The same things were measured in two ways. Each way mixes the same 5 hidden numbers, adds some noise and spreads widely along 3 directions of its own, which tell nothing about the thing.
In the rows, zero is written as 128.
Some things both ways: the first way, then the second way.
[108 112 115 156 130 124  49  56  77 103 147 155 119]
[110 179 204  71 103 134 184  67  92]

[107 119 128 134 124 132 141 130 106 134 132 132 120]
[146 115 170 133  85 179 139 117 136]

[166 125 138 199 157 147 132 115 119 119 147 157 109]
[ 74 142  66  79 150 104 126 190 123]

[118 131 152 111 119 110 153 140 128 123 127 133 135]
[132 139 151 125 147 139 116  76 122]

[139 165 162 107 165 124 150 165 132 143 112 125 107]
[115 117  78 161  93 173 141 126 150]

[133 186 130 126 108 164 150 145 151 166  92 146 114]
[107 158  55 162 140 149 145 101 122]

[ 77 123 169  94 173 115  99 113  80 127 142 113 103]
[137 111 192 119  50 197 170  77 145]

[104 113 171 125 144 155 153 135 130 129 149 143 138]
[ 98  92 145  85 112 121 147 116 127]

[110 160 123 119 104 150  84  90 146 140 117 157 136]
[116  97 139 104 116 155 173  84 103]

[185 108  88 118  78  76 142 139 188 127 128 130 172]
[145  77 114 100 247  98  29 126 133]

[138 125 171 139 136 105 161 146  93  96 129 141 130]
[153 144 202  94 113 174 133 131 113]

[111 156 159 114 150 151  82 101 136 140 126 141 118]
[ 66 129  91 105 114 107 184  81 113]

[ 84 106 108 123 130 156  92  75 138 142 154 147 133]
[103  41 133  89 118 124 146 101 128]

[134 141 157 126 141 119 176 166 129 132 126 131 119]
[130 150 112 142 135 157 115 110 141]

[114 147 157 137 148 152 119 130  97 133 118 136 101]
[101 170 148 112  56 152 187 113 126]

[ 47 119 158 120 160 150 140 109  73 132 147 134  96]
[130 102 167 139  60 201 174  86 133]

[153 109 134 104 142 104 130 155 139 134 129 110 135]
[112 110 130 125 123 100 101 139 153]

[162 149 123 145 112 129 121 133 144 133 110 144 132]
[109 157 117 101 149 121 125 140 115]

Other things, the second way, with their names:
<424>: [136 137 173 134  69 156 152 123 125]
<247>: [109 135 114  90 164 151 140 101 107]
<60>: [110 101 124 157 124 101 130  92 123]
<675>: [ 91 109 128 119 108 110 148 137 113]
<392>: [ 90 155 102 108 106 145 154 102 146]
<226>: [135  79 138 165 141 122 121  68 111]
<410>: [108 126 177 108  97 132 159 101  98]
<239>: [116 151 133 149  85 146 147 126 124]
<182>: [151 113 165 172 107 163 114  83 129]
<290>: [104 191 128 149 127 119 139  66 130]
<257>: [ 92 115  85 133 179 120 148 109  63]
<64>: [157 127 193 146 116 186 161  14  88]
<700>: [161  84 153 168 141 145  78 102 127]
<319>: [131 168 123 125 155 149 109 135 110]
<77>: [158 161 161 135 120 175 111  83 154]
<664>: [116 101 127 106 140 126 115 143 125]
<439>: [113  75  93 155 123 145 164  57 109]
<575>: [128 196 137 117 122 163 121 128 135]
<89>: [142 219 184 112 129 166 130 124  96]
<607>: [ 91 105  94  57 143 109 124 200 131]
<148>: [145 101 185  54 166 164  97 172 103]
<382>: [112  47 131 143  70 117 159  54 161]
<110>: [190 141 187 228  54 215 140  33 140]
<712>: [ 90 139 111  89 101 177 194  79 124]
<122>: [117  96 127 156  88 132 141 118 136]
<116>: [102 131 100 107 146 138 126 188 102]
<636>: [ 94 105 111 162 113  53 114 153 128]
<138>: [100 182 111 155 160  98 114  93 109]
<294>: [124 152  77  99 173 180 116 173 115]
<483>: [138 121 123 115 189 150  95 128  99]
<463>: [113 125 111 143 128 113  91 157 148]
<85>: [147  88 159 143 114 171 123 117 122]
<196>: [ 96 150 138  95 122 179 224  32  60]
<694>: [129 125 102 162 164 104  70 124 157]
<671>: [ 75  82  83 165  85  67 162 106 125]
<147>: [109 146 128  62 173 165 126 120 121]
<444>: [ 98 109 151 112 124 106 143 125  93]
<560>: [127  88 144 102 131 166 146 115 105]
<524>: [165 174 229  91 116 184 115 149 112]
<448>: [165 103 173 134 127 165  55 166 166]
<674>: [ 68  75  53 161  80  92 165 118 148]
<139>: [ 53 110 103  34 112  90 168 185 123]
<297>: [ 80  87  79 145 118  98 144 118 126]
<27>: [ 33  77   8 147 109  40 157 127 154]
<59>: [163 135 178 109 208 128  56 147  99]
<117>: [148 101 148 191 152 109  96 113  95]
<564>: [ 96  74  78 140 115 113 130 123 150]
<234>: [107 109 145 154  81 130 167  87 112]
<601>: [ 65 161  85 129  74 143 201 110 126]
<22>: [165  65 155 142 107 200 124  93 141]
<459>: [107  98 130 139  49 163 196  34 151]
<412>: [146  82 113 169 181 104  67 141 112]
<57>: [159 187 218 183 146 138 141  70  32]
<210>: [102  88 122 124 129 115 139 104 116]
<522>: [150  49 165 116  81 187 137 121 149]
<161>: [117 112 107 110 105 148 138 106 161]
<638>: [ 78 108  93 152 139  55 108 153 127]
<400>: [109  68  97 176  59 150 150  78 181]
<300>: [102 102 123 212  96  80 115  91 131]
<706>: [141  84 145 103 155 139  96 145 119]
<484>: [118  62 168 119 125  93 109 143 112]
<263>: [144 130 160 214 121 135 146  29  91]

Some of these things the first way, each followed by its name:
[132  86 120 115 135  87 170 172  98 121 135 105 124] | <448>
[138 139 171 145 153 114 158 151 105 115 126 135 116] | <239>
[122 140 133 173  44  96 158  96  89  76 110 187 153] | <57>
[ 76 150 162 105  92 132 158 114 127 126 115 157 147] | <64>
[105 151 136 120 128 156 117 129 111 142 117 138 115] | <147>
[125 122 130 124 133 122 135 130 130 136 134 131 130] | <122>
[102 126 145 101 125 152 166 154 146 148 130 129 135] | <522>
[163 160 119 157 105 146 112 131 126 130 103 149 118] | <116>
[117 170 137 160  82 150 130  89 139 124 112 181 141] | <257>
[105 112 143  89 132 102 148 146 130 131 133 121 136] | <300>
[145  91 135 133 123  90 114 112 131  97 149 135 151] | <484>
[119 101 140 173 107 127 182 145  67  99 131 148 125] | <524>
[ 74 102 146  98 184 136 148 131 117 157 162 113 108] | <400>
[145 141 138 148 118 111 151 142 111 119 113 140 123] | <319>
[127 137 101 103 120 163 114 137 160 175 115 125 120] | <161>
[170 155 102 115 136 165  82 130 215 177 121 135 138] | <27>
[ 48 172 170 152 125 173  93  50  83 120 134 186 111] | <196>
[132 117 131 158  99 136 154 132 114 110 125 153 137] | <148>
[ 81 156 140 141 162 182  90 103  89 154 123 140  84] | <601>
[165 184 144  56 132 152 102 171 216 179  87 116 138] | <674>
[127 131 134 121 126 121 108 111 145 132 129 144 133] | <210>
[179  93 171 205 191 118 142 123 113  88 169 148 118] | <607>
[129 162  99 184 100 180 159 126 120 152 104 162 103] | <294>
[ 95 139 126  85 100 109 146 148 124 141 112 118 137] | <182>
[ 89  92 128 103 151 138 128 109 151 147 166 133 140] | <382>
[167 117 111 113 120  90 152 166 160 141 118 115 141] | <694>
[121 139 110 100  77 114 125 111 167 137 119 145 158] | <226>
[102 147 136 107 114 144 124 125 133 139 123 139 133] | <234>
[151 141 185 112 162 111 142 147 154 123 134 135 136] | <297>
[ 53 123 114 113  99 130 190 132  90 147 123 134 112] | <110>
[132 134 153  75  96  96 186 181 163 131 109 121 158] | <700>
